All groups share one centre, and each spreads out both ways along 5 directions, with some noise.
Known rows, each followed by its group:
[-20.9  18.5  -5.7   5.0 -17.5  -3.5  21.9  16.0] : K
[ 11.8  12.4   8.3 -16.3   6.4  23.8  -3.1   4.4] : L
[ -8.3   3.6 -24.9 -22.4  29.9  14.4 -10.6   7.6] : N
[16.2 -8.5 15.2 22.6 10.2 -1.1  5.2 11.8] : D
[-13.1   1.5   2.6 -24.3 -21.4 -11.2  -1.6  29.0] : D
[ 14.3  -6.9  -6.7 -24.9  -2.5  25.9   4.1  39.6] : K
[-46.9  15.5 -41.8  -0.6  25.6 -14.4 -15.7  10.8] : J
[-3.8  2.2 -0.3  8.5  1.7 -3.5  3.3 13.3] : D
[-32.9   0.9 -20.4  21.8  41.8 -35.5 -12.7 -33.6] : K
[-29.4   6.0  -9.3 -40.5 -27.1 -18.4   5.9  19.2] : D
[-18.0  10.7 -25.8   7.6  15.5   7.7   1.6   2.6] : J
[ -7.2  -2.8 -10.8  -2.5  21.0  -4.2  -3.9  10.3] : N
[-35.4   6.8 -13.9  -2.2 -23.7 -27.6 -15.1   5.8] : J
[ 19.0 -11.6  19.2  -7.3   7.4  -4.7   4.5   8.0] : J
[ 5.7 -3.2  8.1  8.5  8.6 -5.8 -2.0 12.0] : D
[ 16.3  -1.9  38.2  31.8 -40.5 -13.9  28.9   3.7] : N
[ 3.3  4.0 11.3 -1.1  9.4 -4.1  3.7  4.6] : L
[ -9.7  -2.6   9.3  -1.3   2.4 -24.3  -9.7   5.2] : N
[ 6.2 -6.0 -3.3 10.5  9.2  5.8 12.0  3.8] : N
[  8.9 -11.5   9.6 -22.2  23.6  -8.4  -7.9   5.6] : J
[ 16.6   4.6 -26.0  34.9 -24.9  47.9  40.5  18.2] : L
[-16.2   3.7   8.6  -4.1  -9.1 -24.7 -14.9   8.7] : J
[-23.0  11.5 -19.6  -8.3  -3.8  -2.1  14.5  -1.4] : D
[-17.7  39.5  12.7 -11.6  44.8  -2.5 -14.5   8.2] : L
[ 25.8 -12.0  13.5   5.2  11.1   9.1  -9.3 -10.9] : K
[ 31.3 -13.3  25.1  27.7  13.7   2.4   2.0   8.9] : D
[ 0.9  3.7 -1.7 -8.5  6.2  8.5  3.5  8.0] : N
[  5.8 -17.5 -24.7  -2.7  -3.7  13.2   7.1 -28.6] : L
[ 6.1  3.6  6.0 11.1 -5.5  7.0  3.6 -0.9] : K
[  0.2 -17.1 -18.8   7.9  23.6  -3.1  -1.5  -9.2] : N
[  0.8  10.7 -12.2   0.2  10.8  21.3   5.4  -5.7] : L
[-19.8  30.0 -40.5  27.9  20.6  32.8  17.7  -0.1] : L
[-13.4  -0.1  10.2  19.1  10.4 -35.7  24.0 -32.3] : K
[ -6.0  -1.1  -6.3   6.3 -17.4  -2.3   9.2   4.6] : J
[-15.9   9.4   4.0 -14.6 -11.2 -14.9   5.0   0.2] : K

New rows. What belongs after each?
[ 33.4 -13.3  31.1 -16.9  -6.8  12.5 -37.1  26.0] : D
[ -6.0   4.0 -28.4  18.5  14.0  16.0  14.4   1.7] : N
[26.8  7.7 18.0 -7.2 -7.8 30.3 11.9 18.0] : L
[ 11.5 -14.0  -3.3   1.4  10.9   3.5   5.0  -7.2] : N
[ 13.8  -5.6 -20.1 -26.2  29.6  29.9  -2.8  -4.1] : N
[ 16.5   6.7  58.2  -0.9 -35.9 -16.8  14.2  22.2] : N
[ -2.6  -6.6   5.4  26.5  -5.4 -19.0  20.5  17.7] : L
[  6.1  -2.2  26.9 -23.7  -4.4 -11.0 -15.4  18.7] : L
[ -3.6 -14.4  -9.3  -5.7  -6.0  -9.8  -5.4  -7.2] : L
[  8.6   0.5   5.4   1.7   4.4   5.8 -13.4  -6.4] : K
[-16.5   9.9 -17.6  28.1 -36.4   3.7  20.2   5.5] : J
[ 0.1  9.1  7.3 14.7  5.6 -2.0  2.0  9.9] : J
[ 11.4 -11.4 -30.4  -5.6   9.9  30.2   8.3 -44.2] : L
[ -2.2  -5.6  11.9 -13.8 -13.5 -13.4 -10.1  -1.1] : J
[ 7.0 -0.6 -3.5  6.0 -5.0 10.7 12.1  4.6] : L
[ 24.6  10.4  68.5   0.6  26.4 -17.1 -31.2   7.9] : J
[ -1.3   0.0  10.1 -14.6  -6.3  -8.7  -1.9  -2.5] : K
[ 21.4 -20.0  28.9  -8.7 -15.9 -13.4   3.4   9.8] : L
[ -3.9  36.9 -19.2  -2.8  32.3  39.8   4.0  -7.0] : L
[ 17.5 -21.1   5.3  11.3 -17.1  -0.5  20.0   1.1] : L
[  7.4   6.3  -6.4   4.6 -12.3  23.1  22.1  32.1] : K
[ 5.4 -3.8 12.6  5.7 -6.5 -6.3 13.4 18.8] : D
[ -1.3  20.1  15.8 -33.3  23.4   8.1  -1.1  53.5] : N
[-10.8   6.4  -9.0  13.4  -3.7  -1.6  37.5  17.1] : K
[  8.8  -1.7  29.4  16.3 -24.5 -16.0  14.2   4.7] : N
[ 10.0   0.6  15.5  -1.3 -11.9   0.9   6.5   1.5] : N
[13.6 16.0  7.9 20.3  3.5 22.1 26.9 22.5] : L
[ 12.6 -14.9  30.6  12.4  -0.6 -25.5  12.3  25.5] : D
[ 29.7 -37.1   1.0 -12.8 -35.1  11.8   6.4 -10.7] : L
[ 5.9  9.1 -3.2 15.4  1.0 16.9 18.7 11.1] : L
[16.6 24.7 12.5 15.5 14.0 30.3 27.7 15.4] : L
[ -6.7 -13.2  41.0 -29.8 -29.5 -44.0 -32.5  50.6] : L
[ 30.3 -19.7  12.9 -16.5 -10.3  14.3  17.6  -8.3] : J
[ 20.0  -8.2   4.2  16.9  16.0  11.4 -10.2 -10.0] : K
[ 35.4 -11.3  19.8  43.2  24.1  12.3  -2.7   8.6] : D
[ 34.6  -9.1   6.1  -9.5 -15.7  34.2  12.0  -1.3] : L
[ 1.1  3.2 12.3 -2.0 -1.6 -4.4  4.0 13.6] : N
[ 15.1  -3.0  -8.3   7.0  28.5  14.9  23.0 -56.4] : D
[-12.1   2.4 -30.6 -12.7  26.0  10.1 -10.4 -38.4] : L
[ 21.7  -2.2  42.1   7.6 -29.7  -3.1  15.5  56.1] : L
[ 5.5 -2.5 13.1 -1.9 -3.6 -5.8 17.3 -0.8] : K
[ -1.1  -4.4  25.8 -18.6  18.3 -26.8 -24.6  10.2] : J
[-32.5   2.5  -6.4 -22.5  -3.9 -30.1 -16.8  18.6] : D
[-20.9  15.1 -28.5 -15.9   2.3  11.0  -1.5 -14.5] : D
[  4.0 -24.1 -25.8   3.2  21.5   1.7  -6.8 -30.1] : N
[  3.0   4.1  -3.6  -1.3 -11.1  13.0  12.2  11.5] : D
[ 4.5 12.1  2.0  1.3 12.7 10.4 -5.4 -5.3] : J
[ -0.8   4.5  -6.6 -25.8   1.6  12.0 -18.9  -0.9] : L
[ 5.5  6.4  3.3  8.0 17.4  6.7 14.5 -5.7] : L
[ 26.1   6.0   4.3 -39.2  -7.4  41.8   3.5  -9.0] : N
[ 0.6 -3.5 -7.9  3.7 -9.4  3.9 13.5  4.1] : J
[  8.0 -12.6   7.1   3.9 -16.8  -3.9  19.8  11.8] : J
[ 4.3 -3.0 -7.9 -1.7 15.2  9.1  7.5  7.0] : N
[ -1.2  13.0   7.1  22.1 -27.1   4.8   7.0  -1.4] : J
[16.6 -3.2  7.6 -0.7  6.7 12.5 10.9 -9.4] : L
[-11.6   1.8   2.9  23.1   0.0 -18.7  15.4  20.4] : L
[  1.6  -6.4   6.3  14.8  30.8 -14.5 -18.7  -9.1] : D
[ -3.1  -2.2  -5.8 -23.1  36.6   0.4  -9.7  23.7] : N
[-23.9   5.8 -10.3  10.4  -3.1 -21.0  36.8   8.3] : D
